There are 3 nested groupings, the coarsest first. Each group lies inside one group of the grouping before and may be the whole of it. The rows also spread widely along 8 directions, which tell nothing about the answers.
In the rows, zero is written as 128.
Known rows, each followed by its group in each grouping:
[134 126 114 147 124  84  90 142 123 137 138 146 132 136 149 163 141 135
 114  75 152 132] => q_759 tuzup q_652
[106 159  91 163 126 145 137 136 140 116 122 121 119 153 124 129 170 135
 141 125 160 135] => q_830 zed q_389
[152 109  90  95 119  87 132 124  77 117 103 159 151 145 112  59 165 115
  98 137  76 126] => q_830 zef q_670
[144 145 157  99  85 186  99 162 173 124 121 121 151 120 121 125 180 116
 181 155 139 105] => q_759 fena q_291
[104 118 156 152 112 180 179  86  95 162 146  79 127 158 138  74  91  99
 107 151 100 150] => q_830 zed q_289
[120 136  78 156 122 140 124 112 145 142 113 134 116 125  97 110 202  70
  86 149 160 126] => q_759 fena q_929
[137  96 140 130 159  65 130 112 122 144 155 156 133 120 158 131 118 120
 111 100 102  96] => q_431 Sazan q_164
[135 125  90  82 132 116 119 160  66  93 102 146 137 152 119  89  98 172
 140 127 100 144] => q_830 zef q_116
[ 92 124 137 150 144 157 179  80 128 153 138 128 123 122 142  72 149  87
 119 172 104 111] => q_431 Sazan q_64
[110  88 126 112 171  92 150 103  71 155 135 127 117 123 131 112  26 128
  99 113 121 128] => q_759 fena q_121
[129 135  91 116 112 122 109  98  77 133 109 168 153 127 137  63 181  87
  50 148  97 155] => q_431 nobom q_176
[113 154 172 135 120 147 113 131 170 152 138 137 140 109 160 149 169 125
 156 117 164 102] => q_759 tuzup q_798
[162 149 166  65  60 231  70 193 139 117 111 107 158 129 127 126 143 134
 177 164 135 144] => q_759 dob q_816
[189  78 185  66  68 156  87 174 119 129 164 103 166 148 130 117  91 121
 153 149  51 130] => q_431 nobom q_345
[120 106 111 175  91 141 142 144 140 116 152  95 118 172 121 142 127 130
 175 114 117 142] => q_759 tuzup q_822
[ 80 141 141 211 116 183 175  82 128 154 175  87 116 163 159 127 112 122
 131 127 116 145] => q_431 vezap q_316
[142 132  80 115 124  91 114 129 105 115 110 155 132 136 106  85 182 110
  99 131 118 122] => q_830 donaf q_207
[117 154 191  84 166 143 122 116 109 166 130 144 146 102 173 110  99 145
 107 123 151 106] => q_830 zef q_137
[158 128 129  67 116 116  90 127  91 124 110 176 170 108 145  72 164 109
  91 146  78 123] => q_431 vezap q_415
[140 141  79 151 168  93  86 151 150 129 147 157 107 116 124 174 167 122
  72 108 173 121] => q_431 vezap q_836
[158 109 120  98 121 138  96 180 159 111 138 141 133 122 103 132 163 117
 150 161 122 110] => q_431 nobom q_508
[151 103 183  93  95 179 118 157 155 145 145  94 144 125 128 129 118 114
 179 154 114 109] => q_759 dob q_478
[153  96 151  82  80 148 120 152  86 110 124 111 161 153 137  97  73 157
 187 131  70 141] => q_759 zogug q_888
[ 79 120  64 193 188  81 184  84 118 138 124 141  94 133 122 123 122 124
 115 113 166 124] => q_759 zogug q_394
[139 151 159 152  57 167 101 126 128 133 148 124 159 158 174 115 189 122
 138 118  83 140] => q_431 Sazan q_369
[112 107 135 125 169 124 178 105 156 152 132 122 116 115 107  91 150  83
 129 168 133  86] => q_830 zed q_389
[104 124  97 123 156 112 138 119 100 122 128 155 128 126 134 102 124 126
 113 138 117 130] => q_431 nobom q_345
[ 86 147  99 165 175 135 141 112 150 149 127 133  99 110 121 147 136 112
 109 124 199 113] => q_759 fena q_929
[157 137 164  68 137  92  88 113  68 161 116 170 169 113 170  90 132 125
  52 103 112 124] => q_830 zef q_670
[160 118 134 127 130 102  70 165 153 145 150 131 126 124 129 191 122 130
 113  82 171 113] => q_759 fena q_929
[ 88 161 159 174 119 153 149  76 118 151 147 136 144 136 194 111 154 126
 123 112 116 128] => q_431 Sazan q_164
[125  86 138  99 108 119 150 133 102 120 126 125 144 137 125  88  88 131
 176 138  76 123] => q_759 tuzup q_798
[ 99 147 167 116 139 179 144  81  77 168 117 118 141 116 169  87  80 121
  96 142 145 147] => q_759 zogug q_888
[152 167 167 120  92 193  59 148 143 153 148 128 152 124 159 145 175 111
  83 138 156 147] => q_431 nobom q_508
[132  80  54 167 140  96 148 140 133 112 152 128  99 156  79 122 144  96
 111 150 110 134] => q_431 nobom q_508
[149 106 125 108  88 135 121 150  71 114 130 103 147 171 132  96  80 149
 133 117  78 159] => q_830 zed q_289
[152  82 160  62 137 118 121 121  99 148 137 146 153 107 130  77  98  93
  97 164  76 114] => q_431 nobom q_176

New rows, each followed by its group in each grouping:
[129 127 131  93 140 109 118  74  43 163 100 160 157 110 162  64 107 102
  41 127 120 148] => q_759 zogug q_888
[ 96 172 154 187  88 173 133  78 136 168 139 117 146 141 172 117 183  99
 105 110 150 139] => q_759 fena q_291
[161 103 118 106 150  99  72 170 117 135 160 137 122 130 128 174  86 133
  85 107 142 135] => q_431 nobom q_345
[ 95 129  55 187 108 177 161 132 126 111 124  91  98 168  93 120 146 117
 150 153 143 163] => q_759 dob q_478
[128 191 164  49 154 163  63 174 148 116  96 190 154  73 169 133 174 161
 158 145 167  92] => q_431 Sazan q_369
[127 124 171  98 151 135 115 126 138 161 132 134 137  97 143 133 103 117
 124 125 155  97] => q_759 fena q_929
[129 130 141 162 128 147 112 135 153 161 158 101 115 133 140 174 129 115
 116 109 174 129] => q_759 dob q_478
[129 105  94  94 110 110 122 152  82  98 100 145 142 140 119  93 111 142
 160 129  95 142] => q_759 tuzup q_652
[127 104  76 103 141 130 132 155 109 109 109 126 109 132  79 110  98 125
 145 154 130 129] => q_759 fena q_121
[125  92 150  96 150 136 148 151 173 131 133 126 121 105 105 122 126 109
 189 165 135  81] => q_759 tuzup q_822
[116  72  97 146  93 142 187 114  99 120 130  98 126 167  99  70 108 100
 164 158  64 145] => q_759 dob q_816
[129 126 134  92 152 137 120 133 112 128 128 150 137 107 136 104 111 129
 119 149 112 118] => q_431 vezap q_415
[146 138 108 124  84 217  91 212 168 100 130  85 112 153  92 173 132 147
 197 154 167 148] => q_759 dob q_816
[161 117 145  90 145 110 102 175 169 126 135 135 134 118 116 148 150 130
 158 128 146  86] => q_830 zed q_389
[130  72 119 131 127 116 139 146  87 126 154  95 112 162 116 136  24 142
 140 112 107 154] => q_759 tuzup q_822
[132 102 115 144 107 184 140 171 183 119 146  78 102 146  74 148 123 112
 193 164 141 114] => q_759 fena q_929
[113 151  99 114 154  84 118 138 101 106 102 168 143 131 152 120 142 167
 137  92 142 121] => q_830 zed q_389
[140 135  68 197 108 127 109 144 153 119 160 121 110 164 113 158 188 111
 104 115 132 145] => q_431 vezap q_415
[111 174 174 142 135 172 113  94 144 167 145 141 147 106 180 126 174 108
  94 133 150 114] => q_431 vezap q_316
[131 116  96 204  73 128 146 121 113 127 157  83 124 201 126 120 153 117
 118  98  94 163] => q_830 zed q_289
[135 100 157 158  67 114 154  89  78 148 166  91 149 187 155  83 100 122
 124  95  48 147] => q_830 donaf q_207
[ 83 155 168 118 154 145 162  85 157 156 110 156 147  85 157  89 177 103
 157 149 151  76] => q_759 fena q_291
[ 96 116 113  93 170  84 146 110  77 123  97 170 140 105 144  92  79 150
 137 111 121 110] => q_759 fena q_929
[ 92 178 156 110 100 195 128 137 141 109 114 147 162 123 169  98 183 154
 200 156 114 119] => q_431 nobom q_345
[115 158  38 145 126 147 127 150 123  90  94 133 112 153  89 108 194 125
 123 149 157 149] => q_830 zed q_389
[ 65 138 123 164 128 176 199  94 117 113 131 120 123 147 152  81 119 142
 191 157  91 125] => q_431 Sazan q_164
[157 139 161 124 109 192 102 174 167 147 158  84 118 148 114 159 134 129
 138 143 158 125] => q_830 zef q_670
[133 111  82 104 166 104 108 187 165 104 115 148 103 107  86 159 143 133
 170 138 174  99] => q_759 tuzup q_652
[138  92  39 130 144  79 138 136 104  93 118 159 120 141  86  91 160 109
 115 151  86 122] => q_431 vezap q_316
[123 170 103 145 167 121  98 123 145 155 133 145 105 110 122 147 180 104
  56 118 211 118] => q_830 donaf q_207
[114  96  87 177 155 109 154 103  91 139 161 113  97 156 128 129  73 114
  80 117 115 150] => q_431 Sazan q_164
[160  96 155 127 133 111 114 179 176 132 173  96 121 149 120 183 101 144
 174 103 139  97] => q_830 zed q_389
[178  79 151 152  79 148  92 154 145 164 184  65 118 165 108 174  84  95
 102 107 126 143] => q_759 fena q_929
[112 138 106 206 120 156 147 154 164 124 165  74  94 179 119 173 127 145
 162 106 162 140] => q_830 zed q_289
[108 153 189 154 107 174 153  78 141 179 147 104 149 137 169  96 169  91
 110 134 130 120] => q_830 zed q_389
[100 122 105 120 163 149 184 119 116 127 117 120 109 134  98  76 119 122
 142 174 121 114] => q_830 zef q_670
[126 110 185 116  76 192 173 115 111 141 147  82 153 165 138  61 108 127
 177 162  54 127] => q_830 zef q_137
[137 118 142 138  89 183 151 149 176 125 153  79 115 154  87 108 161 105
 190 172 112 107] => q_830 donaf q_207
[152  94 178 106 138 134 131 120 100 176 162  99 130 144 137 113  64 114
  84 128 109 128] => q_830 zef q_116
[183  91 118  55 101 108  91 163 100 102 119 156 163 123 115  82 141 120
 128 155  51 117] => q_431 vezap q_836
[132 149 176  75 145 149 114 158 171 130 127 139 136  98 129 124 152 141
 185 147 154  73] => q_830 donaf q_207
[110 153 107  92 113 125 116 140  90 100  80 175 163 121 157  92 157 159
 167 119 119 131] => q_759 dob q_816
[150  97  92 162  58  91 118 118  76 124 136 126 154 183 143 106 146 117
 109  84  67 170] => q_759 dob q_816
[143 143 150 121 106 175  94 128 125 151 141 124 138 128 149 115 154  98
  85 150 126 136] => q_431 Sazan q_64
[162  97 116 136  76 103 112 171 109  98 151 100 145 193 128 140 106 163
 174  87  78 144] => q_830 zed q_389
[154 122 157 162  86 117 110 151 168 136 179  97 131 168 135 166 150 137
 165  86 119 110] => q_830 donaf q_207
[103 121 127 176 126 129 136 118 112 144 156 107 116 156 152 153  83 138
 123  89 146 152] => q_759 tuzup q_822
[140  89 115 138 135 102 129 174 146 103 161 123 113 153 120 158 100 156
 187 115  97 108] => q_431 Sazan q_369
[143 111 121 129  81 118  96 171 102 101 140 120 143 170 144 151  94 168
 170  82 105 154] => q_759 tuzup q_822
[148 156 131 158  78 183  76 167 175 129 161 110 134 153 134 168 198 116
 128 132 146 143] => q_431 nobom q_345
[100 146 148 153 115 223 165 131 147 142 142  67 111 152 118 112 115 119
 157 169 145 139] => q_830 zed q_289
[140 125  53 136 146  98 111 159 114 106 118 133 109 153  92 136 143 129
  99 118 155 143] => q_830 zed q_389
[120 104  69 177 128  65 151  92  85 128 125 142 127 159 131 105 134 124
 104  95 109 145] => q_759 zogug q_394
[100 154 174  90 172 175 149 111 112 161 124 128 130 104 151  93  95 133
 117 157 154 110] => q_830 zef q_137
[129 131 164  77 115 123 108 129  86 136 109 157 170 114 176 102 109 149
 145 108 108 125] => q_759 dob q_816
[116  90 107 135 177  52 163 114 141 122 146 166 127 113 132 113 144 124
 146 121  90  78] => q_431 vezap q_836
[190  47 106 126  75  93 106 182 121 116 160  97 131 178  94 151  96 120
 156 106  74 141] => q_759 dob q_816
[128 112  92 116 106 122 123 133  77 104 123 144 146 150 131  87 118 136
 122 135  76 157] => q_431 nobom q_176
[179 130 166  72  46 162  64 162 109 123 121 128 183 141 144 108 145 128
 146 123  91 136] => q_759 fena q_291
[104 128 102 165 103 136 149 128  96  98 145 121 135 173 151 117 107 169
 173 108  79 148] => q_431 vezap q_316
[129 156 196  88 113 156 104 153 127 130 132 124 163 131 179 135 109 175
 179 104 131 116] => q_830 zed q_389
[148  89 102  70 145  94 135 161  87 103 115 142 133 140 102  86  89 152
 146 140  85 115] => q_830 zef q_137
[ 94 124  58 148 130 126 152 143  91  79 118 144 120 158 120 102 118 162
 163 138 102 154] => q_431 nobom q_508
[113  86 141 103 123  90 164 106  98 126 118 144 155 128 140  76 100 131
 175 121  68  99] => q_759 fena q_929
[125 113 149 122 166 141 153 138 179 150 153 106  99 114  95 129 128 104
 154 160 155  78] => q_830 donaf q_207
[165 139 136 104  85 192  69 182 129 111 141 110 135 145 130 145 125 138
 136 144 124 148] => q_431 Sazan q_164
[ 71 168  99 129 160 163 173 105 114 120  92 139 124 124 131  73 156 131
 143 160 154 124] => q_830 zed q_389
[102 150  91 177 185  92 132 120 170 133 147 162 106 108 139 162 187 125
 111 111 171  95] => q_431 vezap q_836
[ 85 131 154 127 151 138 157  95  70 141 137 137 134 132 183  97  57 155
 130 118  94 135] => q_431 Sazan q_369
[119 106  41 142 105 129 136 136  71  97 103 119 116 166  88  95 101 127
 119 132 107 170] => q_759 fena q_929
[125 146 121 122 138 122 127  93  62 158 118 143 140 138 148  80 132 113
  44 122 123 151] => q_830 zef q_670
[115 134 129 113 196 131 144 133 140 151 134 131 102 110 113 130 114 125
 109 147 177 100] => q_830 zef q_670
[108 118 117  99 177  94 126 156 125 118 118 156 117 104 127 144  81 160
 165 115 159 105] => q_759 tuzup q_798
[129  95 115 139 113  89 134  94  87 148 131 135 141 140 135  98 116 102
  91 103  95 132] => q_759 fena q_929
[ 88 150  52 169 161 141 143 113 127 133 106 135  97 123 106 120 177  98
  91 146 190 141] => q_759 dob q_478
[103 118 124 174 121 122 187 101 156 133 142 112 128 155 127  99 178 107
 169 135 105 102] => q_830 zed q_389
[185  71 166  57  76 137  98 173 116 124 134 110 164 137 118 108 103 122
 174 144  65 117] => q_759 dob q_478
[117 131  74 176 109 109 108 128  87 127 134 126 117 163 136 145 116 136
  88  87 145 174] => q_759 tuzup q_798
[120 118 129  72 114 101 127 128  81 106  90 169 169 119 149  75 116 154
 171 116  80 112] => q_759 fena q_929
[137  65 124 144 125  72 172 142 142 114 161 106 129 170 115 124 107 137
 196 107  73  97] => q_830 zed q_389
[153 160 135  81  94 195  60 200 155  98 120 140 148 121 124 141 172 147
 164 163 148 132] => q_431 nobom q_508
[129 101  95 108 179 114 125 138 112 144 127 129 101 112  93 135  69 108
  89 138 170 123] => q_759 fena q_291
[111 185 176 100 132 163 106 114 147 147 101 162 163  88 180 114 192 134
 150 132 174  99] => q_759 zogug q_888
[ 72 158 161 147 119 178 166  93  97 128 139 126 147 139 187  92  96 165
 172 126  91 139] => q_431 vezap q_415
[122 118 130 119 138  97 138 139 168 122 119 156 141 109 131 124 191 123
 187 127 131  77] => q_759 dob q_478
[103 144 124  93 118 139 126 120  69 108 106 164 164 129 167  74 122 154
 139 136  84 143] => q_431 nobom q_345
[138 104 143 144 142 118 127 156 174 127 176 118 118 132 133 170 116 143
 169 117 119  96] => q_431 vezap q_836
[107 153 159 106 138 160 119 102  76 144 128 144 151 117 181  99  90 145
 104 128 114 138] => q_431 vezap q_316
[ 82 111  84 148 146 144 176 141 130 105 122 114  97 141  99 118  96 141
 190 153 138 128] => q_759 tuzup q_798
[116 127 140 179  89 172 163 128 140 132 161  77 122 187 130 121 137 138
 170 128 102 137] => q_830 zef q_116
[124 105 183 103 125 193 140 129 139 166 143  89 123 115 122 112  83  95
 142 172 135 120] => q_759 tuzup q_652
[146 114 121 134 117 152 110 206 190  94 160 110 107 149 105 178 138 155
 217 140 126 102] => q_431 Sazan q_369
[167  73 129 118 146 106 118 184 144 129 170  87 105 158  96 175  51 141
 149 113 133 117] => q_830 zed q_389
[122 136  94  81 151 136 104 148  94 106 103 167 134 111 124 100 123 138
 111 154 131 138] => q_431 nobom q_176
[ 74 122  72 218 156 109 178  98 118 142 145 115  92 157 132 148 112 127
 121  96 161 149] => q_759 dob q_816
[168 105 183  86  90 135  91 158 136 146 143 124 161 126 148 138 124 124
 155 117 108 113] => q_759 dob q_816
[124  97 115 199 104 157 179 108 153 153 181  58  90 178  86 115 131  79
 127 150 115 131] => q_830 donaf q_207
[153 169 175 116  92 155  53 156 117 141 134 127 159 136 188 176 113 177
 133  74 166 149] => q_759 zogug q_394
[155 137 139 153  74 145  82 175 182 117 167 122 145 155 142 173 199 135
 168 113 120 122] => q_431 nobom q_345
[147 154  94 123 147 166  74 199 179 106 141 128 103 117 102 186 155 145
 138 144 185 121] => q_431 vezap q_836
[ 98 183 159 116 115 210 108 115 114 156 109 121 144 111 168 116 144 125
 114 142 174 147] => q_759 dob q_478
[ 95 159  84 219  99 170 148 138 141 113 151  78 104 195 129 160 144 154
 158 101 158 165] => q_830 zed q_389
[117 111 164 143 104 136 153 111  68 145 154  86 141 176 169 107  40 155
 131  93  81 159] => q_830 zed q_289
[135 123 160 116  96 163 118 124 130 142 148 126 154 132 145 102 146 107
 128 151  93 130] => q_431 nobom q_176
[124 185 109 136 166 133  78 164 160 133 134 139 101 114 127 185 156 149
 107 102 228 116] => q_830 donaf q_207
[131 109  79 133 120  78 112 107  67 132 114 152 138 142 130 104 120 113
  68  94 112 150] => q_759 fena q_929
[115 154 115 170  82 171 130 117  86 133 134  93 133 180 150 109 126 136
 103 109 122 181] => q_830 zed q_289
[120 104 109 175 161 151 130 155 148 140 184  89  82 149 107 184  64 129
 115 131 169 145] => q_431 nobom q_508
[117 156 121 169 133 137  92 166 163 121 166 126 117 146 155 203 138 165
 147  90 173 134] => q_431 nobom q_345
[101 154 155 179 112 191 152 110 123 157 160  80 117 172 152 129 113 139
 128 121 140 150] => q_830 zef q_116
[ 76 200 112 136 140 167 152 112 120 117  93 154 136 129 152  87 192 156
 152 140 155 123] => q_830 zef q_670
[103 173  79 186 126 173 120 125 145 125 138 125 110 139 128 139 189 116
  95 140 161 149] => q_431 vezap q_836
[131 110  84 125  95 156 138 125  69 113 108 109 132 162 108  78 102 123
 125 151  97 170] => q_759 zogug q_888
[ 76 178  78 173 149 159 134 147 160  97 124 149 110 130 131 147 184 157
 169 136 179 129] => q_431 nobom q_508
[ 95 125 137 141 169 110 165 110 147 133 148 148 126 110 152 121 130 138
 157 129 115  88] => q_431 vezap q_836
